Every row belongs to one group in each of 4 separate groupings. Each group adds its own fixed numbers to the row, and there is some noise. The rows also spread widely along 12 directions, which tell nothing about the answers.
(in the rows, 128 means zero)
Known rows, each followed by its group in each grouping:
[176 111 118 165 123  82 118 111 158 119 185 130 142 139  73  61 128 160
 107 119 169 164 145]
F q_263 q_865 q_110
[107 168 113 107 164 158 122 169 178 100 140 146 130 128 122 126 130 169
 147 129  93 135 146]
C q_380 q_294 q_521
[ 96  80 152 170 115 100  92 153  85 112 120 137 116 167 141  90 104  91
 132 149 120 141 120]
G q_825 q_865 q_521
[172  68 150 183 138  83 151  77 147 103 142 117 180 140  92 124 143 125
 135 111 179 124  99]
T q_263 q_375 q_945
[124 123 173 193  99 103 104 179 131 114 132  54 133 129 139 125  82  97
 140 145 145 114 109]
T q_825 q_294 q_501
[120  98 138 193  84 104  83 171 108 118 116 103 126  98 126 128 123 132
 112 131 164 127 110]
F q_380 q_375 q_759
[104 121 121 116  87 162 132 157 180 122 102  77 143 140 171 126 120 103
 166 174  85 126  91]
C q_825 q_751 q_319
[144  79  96 143  76  96 117 119 170 141 151 156 137 149 112  86 147 135
 129 140 108 166 120]
G q_825 q_751 q_945
[ 73 142 156 160 109 113  39 193 116 105 132  91 113 108 163 135  80 131
  91 137 123 125 141]
T q_825 q_865 q_110
[126 123 129 132  91 173 108 179 108 144  87  62 123 160 149  75  71  98
  95 149  99 220  92]
F q_825 q_375 q_759
[159 138 113 184 109 146  98 167 114 122 123  93 130 142 116  57 116 164
 127 120 147 179 110]
T q_825 q_375 q_501
[144 168 113 148 154 180 119 136 150 103 133  78 185 142 157 126 106 134
 114 127  92 130 111]
G q_825 q_751 q_319
[144 133 111 210 120 146 123 154  96 111 124 106 170 153 104  59 119 126
 152 136 135 157  96]
F q_263 q_865 q_501
[149  67 154 120 110  81 139  90 108 150 127 167 126 103 117 188 149 126
  92  95 127 117 122]
T q_380 q_751 q_319
[134  77 154 193 133  95  87 127 125 105 116 124 171 137 109 129 100 131
  79 106 148 171 103]
T q_263 q_375 q_945
[146 170 117 108 163 161 144 137 165 108 161 111 134 142 130 112 118 151
 131 123 115 133 153]
G q_825 q_751 q_521
[125  76 145 153 129  85 138 122 187  93 139 165 128 147  98 109 147 141
 175 139 159 116 137]
G q_263 q_751 q_945
[ 84 137 137  75  98 155 145 161 167 126 113 108  87 143 172 120 121 106
 173 174  97 124 131]
C q_825 q_751 q_501
[115 134 180  60 130 135 170 150 142 141 125 102  83 135 126 135  94  82
 134 150 115 146 133]
C q_825 q_865 q_945
[ 67 126 121 185 144 128 129 160  63  73 133 160 127 160 123  90 145 112
 185 153 130 129 119]
C q_380 q_294 q_501
[109 102 117 123  66 115 148 145 146 146 119 141 128  98 133 163 154 111
 176 148  84 106 105]
T q_263 q_751 q_319
[104 131 139 138 139 100 109 182 109 119 156 161  99 158 116  75  88 120
 124 134  91 169 159]
F q_263 q_865 q_521
[123 153 134 154 164 131 122 155  97  93 139 126 111 145 154  92 137 147
 174 125 134  77 137]
C q_825 q_865 q_521
[164  77 174 107 130  89 147  94  62 148 116 131  76 161 179 111 120 103
 101 105 137 120 120]
F q_380 q_375 q_945
[105 113 114 171  72 157  95 166  71 137  83  80 136 120 173 133 116 103
 127 147 107 134  76]
C q_825 q_751 q_521
[130 117 124 186 128 105  83 129 125  93 137 102 146 131 171 117 125 147
 125 126 146  96 123]
C q_263 q_751 q_759
[148  98 152 119 124 155 133 164 184 134  59 121 114 149 129 111 128 156
 185 122 116 131 101]
T q_825 q_294 q_521
[152 104  88 126 132 156 127  75 105 132 123 149 162 139 121 126 160 162
  86  96 122 173 111]
T q_380 q_751 q_521
[211 149 146 150 184 101 152 131 128 133 154 128 148 152 109 102  97 142
 118  81 101 137 123]
C q_263 q_294 q_945
[111 133 110  89 107 152 138  96 163 128 142 110 156 103 158 168 160 124
 130 145  95 103 115]
T q_380 q_865 q_319
[159 174  95 131 139 166 135 142 163 115 141 102 148  98 122 120 157 183
 153 109 132 115 128]
T q_825 q_375 q_759
[214 109 143 175 127  96 155 122  59 154 146 128 119 138  73  77 121 135
  93  84 172 176 119]
F q_825 q_375 q_501
[136 146 107 163 176 124 104 115 106  89 151 155 158 105 145 147 154 184
 107  88 147  88 143]
F q_263 q_375 q_521

New rows, each followed by its group in each grouping:
[155 125 136 121  75 102 123 140 173 151 152  83 104 112 150 114 132 130
 148 143 124  94 122]
T q_380 q_865 q_945
[101 107 121 121 116  93 159 148 117 117 149 185 104 146 116  99 157 114
 194 138  95 127 133]
T q_825 q_375 q_945
[113  79 175  59 109 129 136 151 112 164  59 152  68 138 164 157 111 105
 126 119  83 150 116]
T q_825 q_375 q_521
[ 99 121 164 131 136 119 124 145  74 122 112 139 116  86 105 195 107 119
  89 102 143 144 138]
T q_263 q_751 q_759
[133  98 155 121 139  91 144 156 124 138 117 172 112 160 138 128 105 108
 151 121  66 128 125]
C q_263 q_751 q_521
[138 163 147 119 185 206 136 137  85 111  82  66 149 173 176 118  80 112
 112 116  96 155  94]
C q_825 q_294 q_521
[102 116 155 105  94 138 134 167 175 134 110  93 127 120 143 163  99  94
 127 162  88 140 106]
C q_380 q_751 q_319
[ 76 118 152 139 174 182 137 141  85  72  83 115 134 156 130 124 122 122
 150 133 159 155 113]
T q_825 q_375 q_521
[132  98 113 158 112 156 103 146 188 110  78 145 156 124 118 115 151 174
 155 135 136 147  98]
G q_263 q_375 q_501
[174 124 147 145 184 109 175  92 116 106 170 137 162 148  95 123 131 116
 122 100 144 129 127]
G q_825 q_375 q_945
[175 137 164 178 123 148 124 160 101 132  94  42 134 118 144 132  99 125
 126 119 147 110  80]
C q_380 q_294 q_319
[145 155  91  83 115 139 138 102 129 138 170 118 105 133 155  91 141 147
 114 127 106 163 141]
T q_263 q_375 q_945
[139 136 176 111 162 118 157 158  90 143 105 159 116 128 128 165  97 109
 131  95  77 132 123]
T q_263 q_375 q_501
[120  97 137 115 108  78 125 157 147 128 141 178  77 146 149  97 145 130
 172 138  99 106 144]
G q_825 q_375 q_945
[155 159  84 168 111 109  89 124 137 120 195 102 158 122 159  96 134 156
  97 115 114 116 136]
F q_825 q_294 q_945
[173 183 145 155 145 124 136 139 106 138 185  64 166 123 123 128  81 101
  90 110 101 131 126]
T q_825 q_865 q_501
[196 103  93 114  69 169 160  99 133 180  99  92 146 125 120 105 148 136
 108 121 118 179  81]
F q_825 q_751 q_319
[ 93 115 136 176 123 129 105 183  71  97 101 126 108 150 139  84 119 124
 169 135 130 141 115]
T q_825 q_375 q_759
[143 109 104 145 140 109 126  95 134 111 155 147 157 161 151 105 141 142
 135 114 100 124 129]
T q_263 q_751 q_521
[106  86 111  83  75 106 148  87 136 139 161 150  93 143 134  96 166  99
 145 166 126 143 135]
G q_825 q_865 q_945
[151  79 124 131  88 123 142 107 127 162 113 126 173 107  97 170 137 105
  94 113 105 170  82]
T q_825 q_375 q_521
[170 145 157  72 142 139 173 119  99 160 128 118  82 116 139 157 110 121
 112 105 117 127 142]
G q_263 q_751 q_521
[212 123 119 167 124 105 163  98  77 156 147 118 147 136 107  99 134 127
 132  87 119 138  97]
T q_263 q_294 q_945
[141 138 113 102 144 149 164 131 191 123 130 131 169 158 125 114 115 126
 153 133  67 152 117]
F q_263 q_751 q_110
[143 117 152 178  78 108  74 177 166 130 125  45 128 126 163 114  81 127
 113 136 131 123 111]
T q_825 q_751 q_945
[104 145 149  79 165 150 165 132 171 120 129 125 167 150 166 177  95  85
 121 131  40 118 123]
F q_380 q_751 q_945
[100 154 147 161 148 100 128 175 187  85 194 114 172 105  71 152  92 120
 118 142 118 154 148]
T q_263 q_375 q_319
[109 147 132 166 122 127 102 179 105 103 129 100 115 160 155  73  90 112
 164 152  98 140 119]
G q_263 q_294 q_110
[115 106  87 140  71 135 125 131 155 127 123 139 125  95 129 130 194 154
 189 150 139  91 112]
G q_825 q_294 q_521
[156 110  95 165 141 132 138  84  92 106 142 151 144 144 104  89 169 157
 142 114 163 144 120]
G q_263 q_294 q_521
[ 79 122 163 127 182 148 146 136  58  88 118 150 120 144  83 145  94 110
 100 115 152 195 147]
T q_263 q_751 q_521
[116 114 130 114 113 148 130 132 119 131 103 120 127 157 148 105 109 109
 126 140  95 185 107]
T q_263 q_375 q_501
[ 72 117 164 128 135  88  94 180 153 110 136 176 118 127 140 169  98 122
 118 124  81 121 159]
T q_825 q_751 q_501
[146 165 145 166 195  94 138 126  35  95 173 137 138 128 143 134 115 123
 117  89 122  93 136]
C q_263 q_375 q_110
[178  88 154 143 120  92 125 117 149 144 119 113 149 118 146 159 118 126
 107 109 117 107  98]
C q_263 q_375 q_521
[111 134 143 113 169 142 197 155 155 103 136 170 149 135  45 135 120 105
 168 138 108 180 126]
G q_263 q_375 q_945
[121  95 128 146 101 159 157 167 131 128  76 127 133 129  68 108 132 123
 175 144 132 193  85]
T q_263 q_375 q_521
[109 160  98 169 136 139 135 148  88 106 162 142 161 103  78 133 145 139
 134 114 125 152 125]
T q_825 q_294 q_945
[214 112 142 135 146  89 162 110 148 154 151 138 147 176 124  92 116 122
 131 103  81 135 109]
C q_380 q_294 q_501
[175 148 127 137 104 111 124 137 100 149 151  84  94 106 153 114 129 139
 122 116 138 105 124]
C q_380 q_294 q_759
[ 86  89 108  98  98 155  94  94 126 132  93 151 144 118 176 166 159 123
 103 141  97 125 107]
G q_825 q_865 q_521
[134  78 163 121  93 115 109 142 152 159  89 122 138 145 148 134  93  94
  98 134  89 149 100]
F q_825 q_865 q_501
[101 137 153 158 102 105 106 224 174 119 128 122 115  99 109 137  94 131
 153 145 102 125 133]
F q_263 q_294 q_319
[ 90 144 139 119 156 171 153 165 145  98  92 159 143  95  94 178 155 153
 175 119 131 118 122]
T q_825 q_375 q_501
[144 144 127 125 179  95 127 111 120 113 188 168 157 127 140 159 129 135
  93  94  86 102 154]
G q_825 q_375 q_521
[121  80 133 130 112 107 137 128 159 117 129 152 121 153  75  78 134 129
 157 145 142 180 132]
T q_263 q_865 q_759
[107 139 137  73 155 154 161 100 127 118 118 152 135  75 136 220 169 142
 125 100 131  90 130]
T q_825 q_375 q_945
[100  57 122 123  95  64 122  93 147 109 166 166 102 152 133  97 159 126
 144 152 147 141 147]
T q_263 q_375 q_521
[125 142 193 111 195 162 164 129  92  99 101  84 122 155 123 140  70  93
 106 120 148 168 117]
C q_263 q_294 q_945
[147 164 183  92 191 157 184 167 135 123 109 118 121 149 118 134  94 112
 171 111  81 113 127]
T q_825 q_865 q_319
[ 97 114 114 134 137 103 130  83 106  94 169 146 160 112 138 161 155 119
 113 125 131 118 136]
T q_263 q_375 q_759
[124  55 133 132  97  76  86  83 166 120 117 156 130 117 148 149 157 157
 114 117 149 113 123]
T q_263 q_294 q_110
[109 195 105 142 146 163 127 151  81  88 157 110  86 104 127  95 151 176
 154 132 184 124 156]
C q_263 q_294 q_501
[175 108 139 187 146 112 133 134 151 102 129 108 161 143 119  99 127 152
 152 113 159 109 110]
F q_263 q_375 q_521
[134 125 194 112 193 127 152 139 137 118 103 128 156 149 142 188  71  85
 116 108  72 118 118]
G q_263 q_294 q_521
[155 171 127 158 111 182 145 181 117 135 108  58 129 131 121  86 105 128
 155 136 133 151 100]
F q_825 q_294 q_501
[ 93 142  83 113 103 127 148 127 149 109 171 179 113 107 100  99 190 158
 179 153 140 120 158]
F q_263 q_865 q_501
[ 78  60 144 146 129  91 138 101 115  93 128 179 147 157 116 124 152  95
 163 150 123 128 117]
T q_263 q_865 q_319
[166  99 150 151 104 100 141 135 121 137 134 105 108 135 118 100 113 124
 123 125 155 141 126]
F q_263 q_751 q_319
[142  85 147 200  69  68 101 165 155 130 154  85 163 136 134 115  95  76
 128 160  97 127  91]
G q_825 q_375 q_319
[172 146 132 137 158 139 133  82 123 121 151  86 173 104 147 162 129 140
  84  98 147  89 124]
F q_263 q_865 q_521
[149 146  98 128 122 165 168  98 136 126 149 100 173 122  92 124 136 114
 125 136 120 174 102]
G q_263 q_294 q_945
[192 178 109  90 129 188 170  82 109 162 150  64 159 100 123 145 129 119
  79 109 118 150 105]
G q_825 q_865 q_945
[133  98 100 149 123 170 122  77  68 109  94 116 139 148 149  91 159 149
 111 122 168 164  97]
F q_263 q_294 q_319
[106  83 108 100 106 178 174 120 162 125  75 148 141 156  89 108 151 125
 178 152 115 198  97]
T q_263 q_751 q_521
[147 104 167 128 134 161 136 165 111 148  45 109 125 148 131 137  80 111
 119 115  95 174  83]
C q_263 q_751 q_521
[148 166 112 102 149 171 161 115 187 117 146 102 174  90  86 169 147 157
 127 109 133 137 130]
T q_825 q_294 q_759
[133 117 110 142 127 128 153 117 180 104 167 122 160 147  71  93 127 123
 142 152 134 182 129]
G q_263 q_294 q_521
[177 159 127 120 175 119 163 110 101 135 171 151 164  96  89 169 124 138
  69  81  99 155 131]
C q_263 q_375 q_319
[162 174 149 149 161 151 132 189  92 140 126 101 136 147 118  96  68 116
 105 104  78 159 116]
F q_380 q_865 q_945
[107 180 142 125 132 133  61 164 122 118 148  74 121  97 191 154  79 137
  75 121  98 108 151]
T q_263 q_865 q_759
[163 103 147 120 105 101 140 120 172 140 140  91 120 163 152  97  99 112
 136 135 109 139 120]
T q_263 q_751 q_945
[155 120 153 163 125  87 120 141 138 119 154  79 128 168 165  83  86  97
 137 142 110 121 112]
C q_263 q_294 q_945
[123 147 118  85 115 138 142 120 131 142 127 121 129  99 191 187 149 124
 148 117  72  66 127]
T q_825 q_751 q_759
[178 164 125 127 145 146 165 108  73 140 166 117 131 100  89 137 136 136
  84 100 153 160 131]
G q_380 q_375 q_501
[115  83 157 130 130 137 123 118  74 126  85 132 113 147 129 133 106 105
 101 124 139 174 110]
G q_263 q_294 q_521
[136 123 104 165 109 155 105 143 102 108 101 105 108 141 148  68 139 169
 148 128 169 140 122]
F q_263 q_751 q_759
[175 122 146 131 155 138 113 111  21 147  94 135  92 154 183 100 114 137
 102  86 114 121 118]
G q_263 q_865 q_521
[147 126 141  76 153 115 139 104 149 136 142 146 115 147 188 151 126 129
 123 110  75  86 148]
G q_825 q_751 q_521
[156 133 121 161  91 135 117 170 177 132 129  86 133 133 116  82 103 148
 132 142 135 162 120]
F q_263 q_751 q_501
[189  78 102 150  94  88 155 108 186 151 148 179 152 154  90  88 167 145
 166 124 100 137 112]
G q_380 q_751 q_501
[ 77 121  93 104 118 181 156 110 124 116 119 151 167 117 111 175 158 107
 131 151  95 158 109]
G q_380 q_751 q_521
[ 70 176  91 116 173 175 139 130 123  70 146 155 143 144 140 100 161 151
 188 142 104 118 144]
T q_263 q_865 q_945
[ 85 116 185 129 146 105 146 174 147 103 124 145 131 113 107 183 110  94
 146 141 124 113 129]
C q_825 q_375 q_501
[ 70 136 138 195 111 109  87 188  99  79 141 120  99  92  98 121 129 151
 154 141 189 128 145]
T q_263 q_294 q_945
[141  73 116 120 107  89 122 102 174 123 148 173 124 133 110 111 164 151
 125 129 137 144 136]
G q_380 q_375 q_759
[172 177 127 151 127 130  95 142 112 140 157  78 139 100 165 147 104 156
  77  90 116 107 135]
T q_825 q_751 q_501
